There are 9 hidden switches. A switch that is on adds its own fixed numbers to the row, and there is some noise. The rows also spread widely along 10 directions, which tell nothing about the answers.
Some rows, each with its switches (1 for on, 0 for off) after it:
80 -53 -97 236 101 157 137 16 -95 -6 -62 -133 -24 220 154 -18 -40 -61 -170 209 9 -16 178 -135 13 -20 194 33 95 -186 -181 33 -30 243 -66 -216 -126 -115 => 1 0 0 0 0 1 1 0 1
101 -37 200 315 -172 76 109 26 205 69 6 166 38 152 -130 143 193 -125 -70 228 -244 -92 92 -275 -45 -60 196 -5 193 -208 152 121 -20 248 -155 -144 -74 -408 => 0 1 0 1 1 1 0 0 1
62 -147 -272 187 -106 227 42 71 77 -105 34 225 246 183 -36 -139 -140 128 -214 70 -11 -38 -89 7 -201 -183 276 -67 -7 -174 -89 -9 163 74 161 -32 -56 -99 => 0 0 0 0 1 1 1 0 1
61 -1 -5 211 -77 -64 150 -15 -13 11 -57 -64 174 281 -145 -22 -42 -15 -172 163 -38 -70 41 -320 -157 -3 191 -11 -34 -223 90 162 -26 191 34 -288 -177 -184 => 0 1 1 1 1 0 0 0 1
53 101 110 -13 93 77 -37 72 -199 -29 70 -26 -136 -114 -134 -40 400 -426 -54 -129 131 -37 -229 20 279 -138 -86 174 88 -62 32 -26 151 50 -116 -60 128 194 => 0 0 0 0 0 0 1 0 1
194 -57 116 -127 162 109 35 -9 -96 -102 -14 -350 -78 63 126 64 265 -17 91 -95 98 22 -104 125 328 -129 51 18 105 97 -94 95 190 167 -43 -51 78 -28 => 1 0 1 0 1 1 1 0 0
64 3 196 87 72 -86 202 18 -227 -277 -161 -87 -348 222 100 50 60 -151 186 39 37 135 103 -327 -164 50 61 -11 173 65 27 169 -206 139 7 -272 -156 -53 => 1 0 0 0 1 1 1 0 0
273 -177 168 -259 23 221 -144 204 22 35 200 -110 -70 -28 183 257 257 -119 40 -190 -120 129 -200 243 242 -245 265 -46 155 68 30 44 425 74 -93 189 112 -86 => 1 0 0 1 1 1 1 1 0
37 114 94 -149 35 -192 20 245 -209 11 154 -310 -259 95 175 64 26 -16 3 -50 37 90 118 124 29 48 43 108 119 85 -31 64 12 -9 -77 48 65 9 => 1 0 0 1 0 1 1 0 1
166 -222 124 -140 -27 288 -147 50 9 -92 40 53 71 -74 79 122 259 -39 79 -145 -64 42 -254 166 205 -383 265 -34 6 105 4 3 366 68 76 42 64 -40 => 1 0 0 1 1 1 1 1 0
-48 124 -280 20 -212 -94 50 117 -145 -93 162 -162 151 105 4 -325 -34 164 -161 18 314 -196 -18 201 38 -67 -105 27 -140 -71 -128 10 23 30 9 -64 143 16 => 0 1 0 1 0 1 0 0 1
-24 -121 -58 -64 -113 32 35 -81 -96 -363 -114 58 158 -3 -71 -183 93 263 165 -64 92 -72 -276 85 37 -325 65 -17 -112 180 -41 56 82 -16 322 -110 63 -9 => 1 0 1 0 1 1 1 0 1
113 -142 101 3 -121 305 -206 -39 179 23 180 262 -68 63 -96 -90 99 154 40 -242 -105 100 -203 136 -74 -88 313 -61 191 153 149 -106 254 64 -45 252 -37 -81 => 1 1 0 1 1 1 0 0 1
118 -113 -161 -144 -25 207 -105 98 1 44 172 -104 65 131 124 -83 -103 122 -131 -173 38 68 -109 201 28 -144 268 -54 -42 -25 -78 -66 353 86 -31 182 23 31 => 1 0 0 1 0 1 0 0 1
-127 -68 -248 143 -134 83 33 2 -121 -157 -51 131 70 141 -5 -389 -213 179 -94 29 243 -144 -21 -33 -176 -99 72 30 -135 -49 -175 -60 -91 52 118 -212 -91 98 => 1 0 0 1 0 0 0 0 1
-60 69 138 126 -252 -89 22 -136 359 -112 -2 178 -5 166 -457 64 -10 -46 3 5 -316 53 -26 -411 -279 -3 180 -78 -162 17 416 74 52 118 -114 142 -23 -369 => 1 0 0 1 0 1 1 0 1
10 46 216 264 102 -5 -46 298 -223 310 130 85 -272 80 45 34 176 -267 -201 126 80 -121 166 -20 -63 91 108 309 283 -90 -99 -11 -186 27 -90 -194 -4 55 => 0 0 1 1 1 0 0 1 1
86 -131 -38 91 124 289 -109 -264 55 -166 -70 152 -23 162 -281 -216 -103 32 -64 -286 173 89 -191 -116 -198 18 200 -48 -19 134 79 -106 178 126 16 -55 -178 107 => 0 0 1 0 1 0 1 1 0
105 36 20 -268 -43 -209 165 189 -191 -265 47 -271 -8 142 92 117 12 0 112 -114 13 114 -114 -51 -16 -137 32 -92 3 28 69 214 154 7 127 -40 44 -64 => 0 0 0 0 1 1 0 0 1
142 99 151 202 174 187 -122 136 -9 217 202 -34 -223 83 -127 98 269 -330 -246 -49 24 -7 49 38 122 76 106 181 234 -50 20 -60 136 128 -241 78 87 -42 => 0 0 0 0 1 1 1 1 1
-83 -26 -64 8 -79 -109 -24 256 -43 108 144 -21 45 28 157 -122 -157 334 -91 34 85 -116 128 302 -74 10 82 142 108 28 -213 -20 -31 -88 127 -17 48 -43 => 0 0 0 1 1 0 0 0 1
-12 31 -16 294 -56 16 77 -243 334 -67 -53 37 128 278 -406 -94 -117 197 -153 47 -77 -58 85 -245 -223 83 134 -24 -79 7 156 33 8 201 -35 -15 -76 -326 => 0 0 1 0 1 1 1 0 1
-117 -7 -191 267 -196 107 -31 -157 218 -28 76 66 62 158 -203 -438 -128 301 -139 64 252 -314 100 68 -31 28 -40 35 -146 68 -97 -105 -98 185 -129 -38 75 -197 => 1 0 1 1 0 1 0 1 1
-66 209 127 -91 63 -234 -118 129 -252 148 208 -231 -256 -6 -11 24 155 -53 10 -68 55 11 60 107 94 187 -41 174 56 202 51 9 -138 -129 8 61 100 83 => 1 1 1 0 0 0 0 1 1
198 -60 192 144 36 -9 155 136 42 109 15 -29 -132 290 41 305 -25 -262 -146 143 -309 196 171 -356 -272 59 371 -11 252 -245 187 161 35 246 -215 -108 -208 -248 => 0 0 1 1 0 1 1 0 1

New rows. What belongs after each?
214 -145 215 -3 19 31 123 78 54 -10 -49 -105 -87 243 163 294 -72 -33 44 21 -218 209 112 -226 -182 -51 349 -110 194 -86 92 161 126 196 -63 -105 -194 -236 => 0 0 0 1 1 1 0 0 0
-65 -80 128 287 -61 148 -15 -257 282 -9 -121 121 -10 60 -261 -64 41 41 -34 67 -131 -85 89 -214 -12 -8 139 68 33 -6 96 -52 -23 233 -150 -118 -144 -250 => 1 0 0 1 0 0 1 0 1
72 87 118 -243 141 -191 -66 -29 -102 124 50 -482 169 -5 8 372 131 -1 -40 -58 -175 124 -3 64 214 -37 157 13 -104 68 109 113 234 -48 77 24 11 -89 => 0 1 1 0 0 0 1 1 0
253 -118 -62 12 151 191 74 -21 -195 -65 12 -250 -124 268 258 83 2 -130 -62 42 46 174 51 -114 5 26 261 -122 142 -92 -49 99 67 251 -122 -173 -193 -35 => 1 1 1 0 0 1 1 1 0
78 6 305 25 267 23 -46 -41 -194 99 -112 -243 -281 100 112 199 2 -51 -18 -135 -62 234 163 -51 -84 62 280 170 241 109 5 -37 62 91 -78 -100 -231 65 => 0 0 0 1 0 1 1 0 1
133 -71 2 -272 -122 8 21 119 -95 -234 99 -7 -40 110 -43 -114 102 -74 112 -252 130 42 -351 -49 8 -180 68 -110 -71 51 107 108 219 44 44 7 67 93 => 1 0 1 1 1 0 0 0 0
102 -87 48 103 87 179 22 104 -54 -17 109 110 -441 205 161 -155 -56 -36 42 -97 145 86 105 -15 -134 237 83 11 370 41 -95 -24 -132 157 -199 -35 -113 36 => 1 0 0 0 1 0 0 0 0
71 -129 113 271 -59 253 -29 -68 251 229 134 132 -103 8 17 -106 147 83 -78 76 -21 -142 142 179 135 138 79 113 423 -80 -62 -84 -47 269 -367 -62 -40 -220 => 0 1 1 1 0 0 0 0 1
61 -33 -210 228 -33 65 187 235 -183 -138 153 42 -185 214 85 -337 56 -148 -149 188 371 -246 81 -3 18 80 -144 78 178 -183 -223 106 -242 193 -115 -327 64 -37 => 1 0 1 0 1 0 1 1 1
42 -70 25 103 -226 -85 158 65 21 -137 50 -91 33 150 91 -79 106 170 68 232 42 -232 108 -1 68 -68 -9 -38 85 -17 -41 188 -162 175 -17 -238 42 -357 => 1 1 1 1 1 1 0 1 1
48 -103 -281 334 -97 333 -29 37 341 161 209 257 216 91 -162 -121 -78 -37 -377 158 -51 -185 63 54 -13 2 163 -1 46 -291 -66 -93 145 191 -190 39 31 -257 => 0 0 0 0 0 0 1 1 1
-29 -61 177 -135 -87 -66 -12 -90 36 -302 -108 16 -33 -6 -48 92 86 216 287 -117 -122 116 -137 -5 -32 -196 102 -60 -27 286 112 78 62 -60 208 41 22 -143 => 1 0 0 0 1 1 1 0 0
85 3 184 21 87 -19 -61 73 13 53 47 -27 -143 208 -73 131 -110 21 -94 -152 -139 224 54 -77 -282 68 326 47 149 72 138 8 142 46 -9 88 -138 -42 => 0 0 0 1 1 1 1 0 1
-11 -26 25 -203 -269 -273 144 199 -7 -255 91 -110 21 71 54 30 30 55 192 40 34 -100 -48 -67 27 -135 -102 -123 -129 28 73 252 -11 8 72 -109 130 -263 => 1 0 0 1 1 0 0 1 0
135 -89 273 -12 -15 63 74 36 89 -127 65 144 -228 -31 -139 66 334 -208 151 -113 -88 29 -167 -46 91 -20 -19 63 369 21 190 101 54 132 -177 -32 38 -131 => 0 0 1 0 1 0 1 0 1
9 -118 132 182 -46 298 -51 -181 -28 -324 -78 292 -220 -40 -185 -269 299 -111 155 -114 198 -117 -190 -34 109 -165 -53 68 132 180 23 -73 -49 149 -32 -141 41 -12 => 1 0 0 0 1 1 1 1 1
109 105 306 176 299 52 2 -152 14 97 -100 -311 -195 113 -139 180 158 -111 -89 -58 -50 92 164 -149 126 119 119 186 192 80 49 -9 75 215 -168 -62 -90 -124 => 0 0 0 0 1 1 1 0 1
-52 60 -6 24 -156 -267 185 195 -171 -48 17 -184 15 114 147 17 -22 56 -17 225 69 -164 172 -26 -43 -81 -29 64 -35 -54 -91 172 -196 33 59 -254 84 -186 => 0 0 1 1 0 1 0 1 1
-24 -45 -7 208 111 86 -70 283 -203 229 128 112 -44 -30 189 2 117 3 -205 162 61 -145 102 278 53 -27 145 285 265 -60 -280 -44 -106 -72 135 -135 45 63 => 0 0 1 0 1 0 1 1 1
74 -43 11 95 317 198 -141 -25 -87 212 -16 -183 17 63 107 80 -27 94 -197 -100 45 95 87 173 77 27 286 162 117 29 -201 -123 204 54 49 -13 -119 124 => 0 0 0 0 1 0 1 0 0
172 -132 -34 -159 79 -48 144 73 -92 -83 -2 -370 50 219 292 263 -163 96 -11 89 -182 172 106 -65 -32 -69 296 -130 42 -41 -36 195 129 129 72 -109 -133 -224 => 1 0 1 0 0 1 1 1 1
-31 -109 38 242 -106 154 -11 -84 232 -25 -86 198 205 41 -157 86 95 123 -43 157 -275 -82 -38 -81 -5 -233 276 19 -27 -24 37 13 86 91 159 11 -13 -307 => 1 0 0 0 1 1 1 0 1
-16 43 402 -84 13 -176 17 106 -176 -39 -82 -136 -77 -176 43 299 423 -99 239 33 -160 -8 -87 43 270 -268 1 175 126 144 50 112 8 -70 168 -91 133 -97 => 0 0 0 0 1 1 0 0 1
-73 38 -17 71 -185 -247 197 43 -116 -152 -132 -87 98 232 -9 -24 -98 68 1 233 -57 -74 68 -324 -209 -144 112 -25 -206 -92 39 180 -167 80 157 -253 -69 -176 => 1 0 1 1 0 1 0 0 1
28 -59 -41 125 22 146 6 -268 207 -61 -126 -165 252 183 -168 -27 -162 316 -87 -56 -35 -16 29 -73 -18 -96 200 -54 -120 52 -4 -27 197 180 80 -31 -112 -232 => 0 0 0 0 1 1 0 0 1
159 -108 -121 -120 180 148 -33 -92 -43 -47 36 -387 1 308 77 -136 -344 243 -138 -262 222 102 56 2 -47 78 238 -103 -55 86 -89 -2 268 221 -28 -66 -213 -7 => 1 0 0 1 1 0 0 1 1
-130 -46 139 367 -49 27 75 71 -5 7 -60 263 -139 -49 16 -67 216 16 41 284 -47 -233 150 -6 70 -36 -6 236 264 -33 -145 18 -308 68 46 -235 16 -197 => 1 0 0 0 1 0 1 0 1
-70 164 175 -70 172 -245 -35 124 -388 -39 -15 -175 -365 176 96 25 -111 89 103 -162 61 220 85 -55 -256 129 145 138 65 291 7 12 -159 -150 218 -5 -98 192 => 1 0 0 0 1 1 0 0 1
31 -145 2 45 -116 85 89 -134 87 -303 -109 131 128 68 -115 -111 36 226 94 -45 -9 -36 -156 0 -67 -190 96 -44 47 84 36 59 61 97 152 -112 -34 -148 => 0 0 1 0 1 1 1 0 1
-104 89 81 -3 32 -84 -56 -109 -156 -101 -119 -218 -14 1 -85 -117 83 114 20 -72 136 -65 -10 35 98 -135 29 148 -165 187 -52 -57 29 8 112 -89 32 66 => 1 0 0 1 0 1 1 0 1
86 -216 -41 52 249 329 -185 -248 -27 11 -101 -74 56 194 -44 -169 -250 294 -165 -253 141 83 -37 43 -132 -15 415 36 -20 175 -96 -151 229 144 116 -95 -295 118 => 1 0 1 1 1 0 1 1 1
133 16 139 194 187 301 -133 53 -187 127 72 64 -173 42 -89 29 296 -371 -177 -90 134 -16 -102 -40 111 -119 147 166 134 -44 -24 -102 137 113 -67 -52 20 148 => 0 0 0 0 1 1 0 1 1
63 -77 -24 307 55 248 -5 -116 294 144 16 -29 -34 248 30 -36 -123 229 -145 123 -38 -48 257 -11 -12 111 225 -15 122 -35 -136 -60 6 269 -162 20 -85 -297 => 1 0 0 0 1 1 0 0 0
-56 126 211 143 31 -57 -35 -41 2 124 -27 -165 -29 -57 -121 195 263 -164 -43 106 -91 -109 98 -60 219 -93 3 168 -11 24 60 2 -14 67 -71 -46 101 -196 => 0 0 0 0 0 1 0 1 1
11 114 308 -6 221 -98 60 -87 -309 -96 -206 -352 -82 -59 -112 105 398 -269 87 -63 133 -72 -71 -155 386 -169 -108 215 12 51 -5 81 30 112 51 -317 12 75 => 0 0 0 0 1 0 0 0 1
91 -64 275 174 -39 80 9 10 283 169 19 -3 -55 90 -4 226 94 48 -7 79 -228 9 166 -50 3 -8 210 28 205 -11 71 36 75 196 -195 18 -30 -348 => 0 0 0 1 1 1 0 0 0
-33 -182 117 75 17 273 -248 -145 259 164 55 146 28 -166 -52 -25 3 281 -46 -139 -72 -50 48 369 121 -41 178 166 196 191 -65 -224 171 32 -97 121 -24 -127 => 0 0 0 1 0 0 1 1 1
119 -110 -139 -4 98 167 -7 280 -280 82 92 -118 -37 142 368 -34 -61 -9 -210 45 83 58 29 183 -22 -137 313 69 117 -138 -262 -26 131 54 44 -62 -69 124 => 1 0 0 1 0 1 1 0 1
-2 17 195 -164 71 -100 -85 8 -29 138 -3 -374 47 -124 124 225 135 67 32 -61 -11 -54 94 191 329 -106 18 128 -39 125 -67 -1 153 5 -45 -41 91 -97 => 0 0 0 1 0 0 0 1 0
-6 71 -12 -23 -81 -145 123 -145 -2 -202 -66 -108 104 154 -316 -19 -10 -155 -22 -27 25 -29 -114 -376 -87 -59 -14 -69 -256 -54 229 126 38 113 20 -169 -33 -111 => 0 0 1 0 0 0 0 1 1
-174 281 85 189 -32 -377 174 -30 -17 -23 -100 -357 82 162 -209 28 20 105 -64 216 45 -191 247 -207 34 51 -147 137 -181 24 4 132 -196 52 88 -181 94 -280 => 0 0 0 0 1 1 0 0 1
53 70 77 175 27 82 55 -19 -288 -44 -5 -52 -155 34 -12 -89 310 -283 -35 74 196 -116 -28 -86 144 -53 -62 126 119 -61 -17 29 -121 146 -93 -264 22 74 => 0 1 1 0 0 1 0 1 1
-185 164 21 -116 -144 -292 -23 -53 42 -177 -31 -120 63 -21 -176 24 25 213 159 -26 -84 -2 -48 8 -10 -108 -44 5 -285 251 119 53 1 -129 181 144 164 -135 => 1 0 0 0 0 1 1 0 0
33 84 45 -25 -158 -267 57 147 60 75 160 -62 108 234 -161 108 -90 74 -93 23 -192 38 33 -169 -251 84 197 -26 -7 -73 216 169 38 7 50 28 -55 -221 => 0 1 1 1 1 0 0 0 1
-83 55 4 47 -133 -42 -136 113 -31 241 191 -59 147 -142 -24 -44 312 38 -96 133 19 -317 -40 278 348 -147 -17 180 -59 8 -74 -34 3 -38 18 -13 235 -99 => 1 1 1 1 0 0 0 1 1
95 7 -5 242 99 254 -201 223 -4 322 291 153 -365 257 96 -111 -129 -45 -275 -53 123 49 209 83 -277 240 294 98 227 23 -95 -165 -8 98 -212 166 -51 52 => 1 0 0 1 1 1 0 1 0
-34 27 155 179 -55 -143 122 -33 70 -4 -95 -167 -14 144 -6 -26 20 217 24 154 61 -151 211 -57 -21 20 -8 99 40 59 -75 82 -167 149 -38 -212 5 -234 => 0 0 1 1 1 1 0 0 0
-47 123 195 69 13 -211 45 126 -90 77 -4 -217 -152 65 54 146 96 -50 -11 138 -127 -12 194 -75 24 5 77 148 68 24 10 79 -99 55 -63 -71 11 -179 => 1 0 0 1 0 1 1 0 1
218 -103 -32 -10 -126 65 156 37 25 -133 77 31 169 209 -123 117 105 -231 -63 43 -123 19 -183 -289 -41 -108 182 -192 20 -235 216 221 170 192 -3 -159 -79 -225 => 0 1 1 0 1 0 0 1 1
-18 112 -219 119 -169 -95 43 65 36 -13 189 -35 142 212 -208 -171 43 8 -151 126 138 -213 -27 -108 -9 44 -47 -70 -209 -85 50 106 -48 64 17 -42 133 -163 => 1 1 1 0 1 0 0 1 0
154 20 91 -181 -3 -68 83 18 -70 -219 75 -198 -186 223 -173 -125 53 -138 65 -265 162 59 -189 -227 -29 23 7 -70 -19 60 199 139 130 187 -137 -56 -24 20 => 1 0 1 1 1 0 0 0 1
-47 65 17 411 104 123 5 30 -192 65 -70 6 -19 73 -75 -61 243 -201 -214 276 129 -244 89 -114 133 -140 76 232 -43 -98 -170 -30 -130 108 100 -269 40 -37 => 1 0 0 0 1 1 1 1 1
-3 45 -157 81 -127 -47 126 151 -74 -114 93 -64 129 101 -13 -209 109 96 -88 99 219 -252 -69 134 112 -143 -116 58 -45 -69 -151 81 -15 67 84 -115 201 -70 => 0 0 1 0 1 1 0 0 1
-56 83 -137 -39 -143 -176 37 306 -232 -69 148 -32 63 78 -1 -171 -32 -28 -126 14 252 -171 -43 64 -68 -106 -57 72 -117 -54 -89 85 -12 -75 147 -151 115 55 => 0 0 0 1 1 0 0 1 1
25 -66 226 -203 59 31 -117 4 -180 -135 29 -18 -215 -121 36 -4 279 -27 260 -243 131 18 -229 136 196 -129 -16 68 82 317 22 -9 44 -66 93 -6 105 133 => 1 0 1 0 1 0 0 1 0
-26 25 169 35 72 -25 -125 267 -307 159 56 4 -104 -66 145 36 308 -41 -34 54 75 -80 -70 236 119 -209 157 270 67 96 -170 -26 -21 -135 179 -34 144 173 => 1 0 1 1 1 1 1 0 0
41 -8 142 273 -69 90 -16 201 -102 140 93 218 -243 152 114 2 157 -138 -54 170 -45 -20 95 -100 -144 26 216 83 228 -76 -18 15 -157 74 -51 -75 -54 -48 => 1 1 0 1 1 1 0 0 0
126 -72 -111 97 -196 145 79 -38 191 -22 97 63 193 174 -177 -55 7 -119 -161 22 -65 -40 -84 -208 -36 -66 150 -135 -15 -276 159 64 200 258 -187 -75 -87 -216 => 0 1 0 1 0 0 0 0 1
86 258 -22 71 2 -145 51 354 -342 14 306 -42 -454 251 76 -154 97 -292 -109 -48 283 64 81 4 -177 290 -97 73 254 -41 -1 61 -179 1 -182 20 93 169 => 0 1 0 0 1 1 0 0 0
-1 -193 -10 -22 -242 126 6 -174 383 -150 56 102 69 24 -33 -57 -53 387 170 -13 -141 -76 -5 132 58 -97 60 -136 53 174 54 7 44 145 -63 111 78 -424 => 1 0 1 0 0 1 0 1 1
180 -180 143 148 -9 315 -11 -168 240 -85 -84 149 12 110 -158 18 114 -59 -27 -97 -64 51 -96 -128 -39 -148 269 -54 103 -37 92 -19 247 271 -150 -42 -110 -153 => 0 0 0 1 1 1 1 0 0
98 -135 49 -70 207 148 -35 -65 -226 104 -119 -312 116 63 165 56 30 48 -72 -57 33 20 -66 8 184 -201 295 82 -52 -17 -149 -27 207 127 113 -202 -155 127 => 1 0 1 1 0 0 0 0 1
-55 195 42 81 -53 -160 8 -21 146 8 131 -137 -173 233 -350 -203 -74 40 -87 -124 133 -69 77 -188 -99 230 -63 49 -79 93 152 16 -33 138 -186 65 30 -130 => 1 0 0 1 1 0 0 0 1
-175 -31 258 300 -337 7 17 -127 116 -99 -73 368 -142 -128 -113 -156 382 70 265 215 -36 -270 1 -39 60 -123 -97 104 136 123 62 -8 -348 71 -63 -157 111 -228 => 1 1 1 1 0 1 0 0 0
68 114 -36 238 29 27 54 168 -327 61 63 -135 -126 254 31 -169 134 -217 -229 122 233 -108 69 -157 -7 13 98 107 13 -166 -96 42 -84 160 -34 -229 -40 84 => 1 1 0 1 1 1 0 0 1
146 -29 156 99 -40 189 -114 115 111 175 207 49 -184 91 36 61 227 -62 -42 -36 -85 15 4 68 78 25 195 -2 240 -2 51 -7 125 151 -217 154 56 -141 => 1 1 0 1 1 1 0 0 0
-91 202 150 149 -21 -139 2 -283 159 -176 -107 -207 -81 214 -494 -178 -5 104 -18 -138 117 -65 53 -301 -72 80 -37 60 -225 206 219 10 5 173 -100 -26 -30 -173 => 1 0 0 1 1 1 1 0 1
-51 220 144 117 -30 -135 10 -10 161 67 99 -109 -70 112 -399 50 195 -181 -75 14 -80 -101 10 -271 97 88 -49 68 -99 -16 222 74 3 111 -128 61 124 -232 => 1 0 0 0 1 0 0 0 1
51 68 169 152 194 0 -64 -25 -145 138 -128 -94 -76 299 -81 172 -153 -67 -179 -53 -81 223 116 -347 -363 18 433 50 -72 0 80 -17 69 50 100 -82 -274 76 => 0 0 0 1 1 1 0 0 0
96 -52 2 -155 -13 80 9 140 -240 -168 73 -172 -70 -25 154 -201 179 47 34 -195 346 -99 -159 298 235 -210 -74 96 101 81 -185 -2 180 61 10 -94 136 158 => 0 0 0 1 1 1 0 0 1
-53 -124 97 69 -238 163 -113 153 124 75 119 318 96 -233 58 4 283 45 36 74 -129 -179 -123 309 170 -315 71 140 150 -9 -62 -84 94 -31 9 96 201 -137 => 0 0 0 1 0 1 0 0 1
74 -156 90 -278 -8 25 5 -106 -95 -362 -100 -177 1 -10 17 -47 50 102 223 -243 147 55 -216 26 122 -219 48 -87 -93 229 39 93 204 65 118 -139 -39 11 => 1 0 0 1 1 0 1 1 0
-52 45 219 173 -75 -161 113 -103 111 -81 -137 -47 77 95 -339 50 196 -74 13 153 -119 -162 -27 -356 51 -110 42 94 -117 -27 178 150 -63 170 26 -229 -4 -285 => 1 0 1 1 1 0 1 0 1
76 -231 165 258 -48 295 -30 -289 128 -63 -154 165 5 152 -78 -99 73 212 71 2 -85 -21 -35 -133 -60 -105 319 -19 161 88 50 -29 3 250 5 -157 -217 -176 => 1 1 1 1 1 1 0 0 1
68 134 -46 137 119 21 -2 152 -231 -59 173 -124 -425 266 -17 -365 -89 -79 -201 -168 498 -37 156 82 -176 287 -86 154 213 89 -118 -64 -108 140 -246 -110 -9 162 => 0 0 0 1 1 1 1 1 1
8 -34 277 38 215 -36 -102 -36 -68 205 -135 -115 78 18 -27 252 71 66 -75 -20 -173 93 34 -32 -38 -97 356 182 19 71 4 -14 116 -20 174 -103 -151 1 => 0 0 1 1 1 0 1 0 0
123 -159 -167 -97 91 210 1 89 -247 -89 116 -27 -111 79 229 -201 -86 16 -63 -168 296 31 -88 201 2 -14 72 16 186 -2 -190 -53 78 81 -25 -128 -65 211 => 0 0 1 0 0 0 0 1 1
-136 192 107 199 -135 -264 69 -21 20 -19 -16 -114 50 134 -314 -87 69 39 -90 127 119 -244 111 -179 -61 -8 -92 132 -194 58 87 77 -160 60 46 -166 116 -213 => 0 0 1 1 1 1 0 1 1
50 52 -81 -28 82 38 -74 23 3 12 186 -162 -101 177 -163 -295 -72 147 -170 -237 266 -49 -58 141 -7 126 45 73 2 108 -28 -68 137 104 -105 74 20 81 => 1 0 1 1 1 0 1 0 1
